There are 3 ways to turn a row about zero (a turn may also mirror it). The second row of each pair is the first, turned, with some noise. The first 21 pairs use one turn. New pairs use 2 turns, one after the other, and a turn may come again.
Some pairs, each with its turns in order after it:
[ 32 -34   5  -6 -25  15]
[-33  20 -18  -4   9 -33] => pama

[ -8  33 -23   1  -6 -19]
[ 12 -21  21   3  25  20] => pama

[ 23  15  14   5   6 -28]
[ 4 35 13 -1 17 -6] => zazil

[ 14  23  11  11 -28  -6]
[ -2   9  13 -26  29   2] => pama

[  4  12   5  29 -12  11]
[ -6  -2  24 -23 -10  -4] => zazil

[-25   5  -8  -8 -15   9]
[  8  -5 -18   2   2  25] => Suba

[-23 -10  -7 -10  21 -10]
[ 12  -1 -20 -26   9  -8] => Suba

[  1  24 -20   1   1  15]
[  8 -25 -11  -6  15   9] => pama

[ 38  -5 -26   3   4  22]
[-25  25  34 -11   5  14] => Suba

[-33 -13 -35  -4  37  20]
[ -3 -54 -22   3  29  14] => zazil

[-12  52  -7 -20  -4 -16]
[ 30 -31  32  -9  20   7] => pama

[-21 -29  -9   1 -14 -39]
[-8 24 24 41  3  6] => pama

[-44  -9 -13  40  -3   8]
[ 25  23 -25  24   3  36] => pama

[-10 -16 -24 -13  23  10]
[ -1  14  -9 -36  10   7] => Suba

[  8 -38 -22  13   1   9]
[-34 -21 -14   3   1 -22] => zazil

[-11  -1  -7 -18   4   7]
[ 11 -11 -14   7  -2   7] => zazil

[  3 -29 -23 -30  -4  14]
[ -2 -18 -38  15  -8 -17] => zazil

[ 28 -15 -40  10  -5   5]
[ -9   6  41 -21   5  22] => Suba

[  2  13   0 -10  18 -11]
[  3   7  -5  -1  19 -16] => Suba

[-30  -6   0  10  10   8]
[ 19   8 -20 -12 -13   6] => Suba

[-25 -28  38   4 -11  13]
[-15 -12  22  34 -31  16] => zazil

New pairs. What belongs after each?
[-37  15  26  16  -5   7]
[-28  17  24  23  18  -1] => pama Suba

[ 20 -19 -17  41  19  32]
[ 13  12  -8 -21  15  56] => pama Suba

[ 22  -3  11  12  -9 -20]
[17 12  9 -9  3 24] => zazil zazil

[-21  10  27   4  15  -4]
[-15  18 -15 -24  11  -7] => Suba zazil

[ -4   0  25  12 -21  37]
[ 25  13 -32 -17  22  -7] => pama zazil

[  3 -29 -19   8  17  13]
[23 -2  7 -6 -8 31] => pama Suba

[  1 -12   3   6 -20   6]
[  4  17 -13   2   8  -9] => Suba pama

[-15  -1 -23  14  16  -2]
[-24   8   7  10  17  -6] => Suba Suba

[  3   8  19 -12  30 -16]
[ -8  23 -13  -1  29  15] => Suba zazil

[ 41 -18 -28  14 -30  -8]
[  4  -8  35  42 -28   9] => Suba zazil

[32 -7 32 -6 -9 -7]
[ 22 -10  11  36   1 -16] => zazil Suba

[-33 -20  -9   4 -15  15]
[ -3 -12  -8 -16 -20  32] => zazil Suba

[  4  21 -11 -31  23  -6]
[-11  26  30 -12  15 -11] => zazil Suba

[ 1 26 44 -6 13  4]
[-28  13  -3 -35  19  18] => Suba zazil

[-48   2  26  -4 -21 -17]
[ 20  10 -48 -22  22 -10] => zazil pama

[ 31   8 -15 -37  21  20]
[-38   7 -30  28  -7  13] => pama zazil

[-17  15  21   0 -34 -13]
[  5   2  29 -18 -30   9] => Suba Suba

[  0 -36  -4  24   3  19]
[-20 -23 -15  24   5  23] => Suba Suba

[ 18  -3  -2  -1 -24   7]
[ -6 -18  17   8 -14   9] => Suba zazil

[-18  22   6 -30  -1 -26]
[  8  15  19 -40   4 -14] => Suba Suba

[ 6 -7 28  0 -1 -1]
[17 20 -5 -4 -8 10] => pama zazil

[-12  -3   6  21 -37  -5]
[ -3 -14 -27  20  -2  26] => zazil Suba

[-15  35 -12  -8 -32 -27]
[ 12 -38 -14 -14  24 -26] => zazil pama

[17 11 13 28  7  6]
[ 26 -15 -18   3 -14   2] => pama zazil

[-10   6  -7 -29  -5  37]
[ 25 -27 -27   9   5  11] => Suba pama

[-11  -7 -16  -1  11  -3]
[ -7 -18  -9   4   8   0] => zazil zazil

[ 14 -22  -8  31   6 -15]
[-23 -27  -7  20  -5 -15] => Suba Suba

[ -2 -18  23  -2  15 -29]
[ 28  28  -4  13 -14  -6] => zazil Suba

[ -8  26  30  42 -10 -34]
[-35  33 -28  37   9  -5] => pama Suba

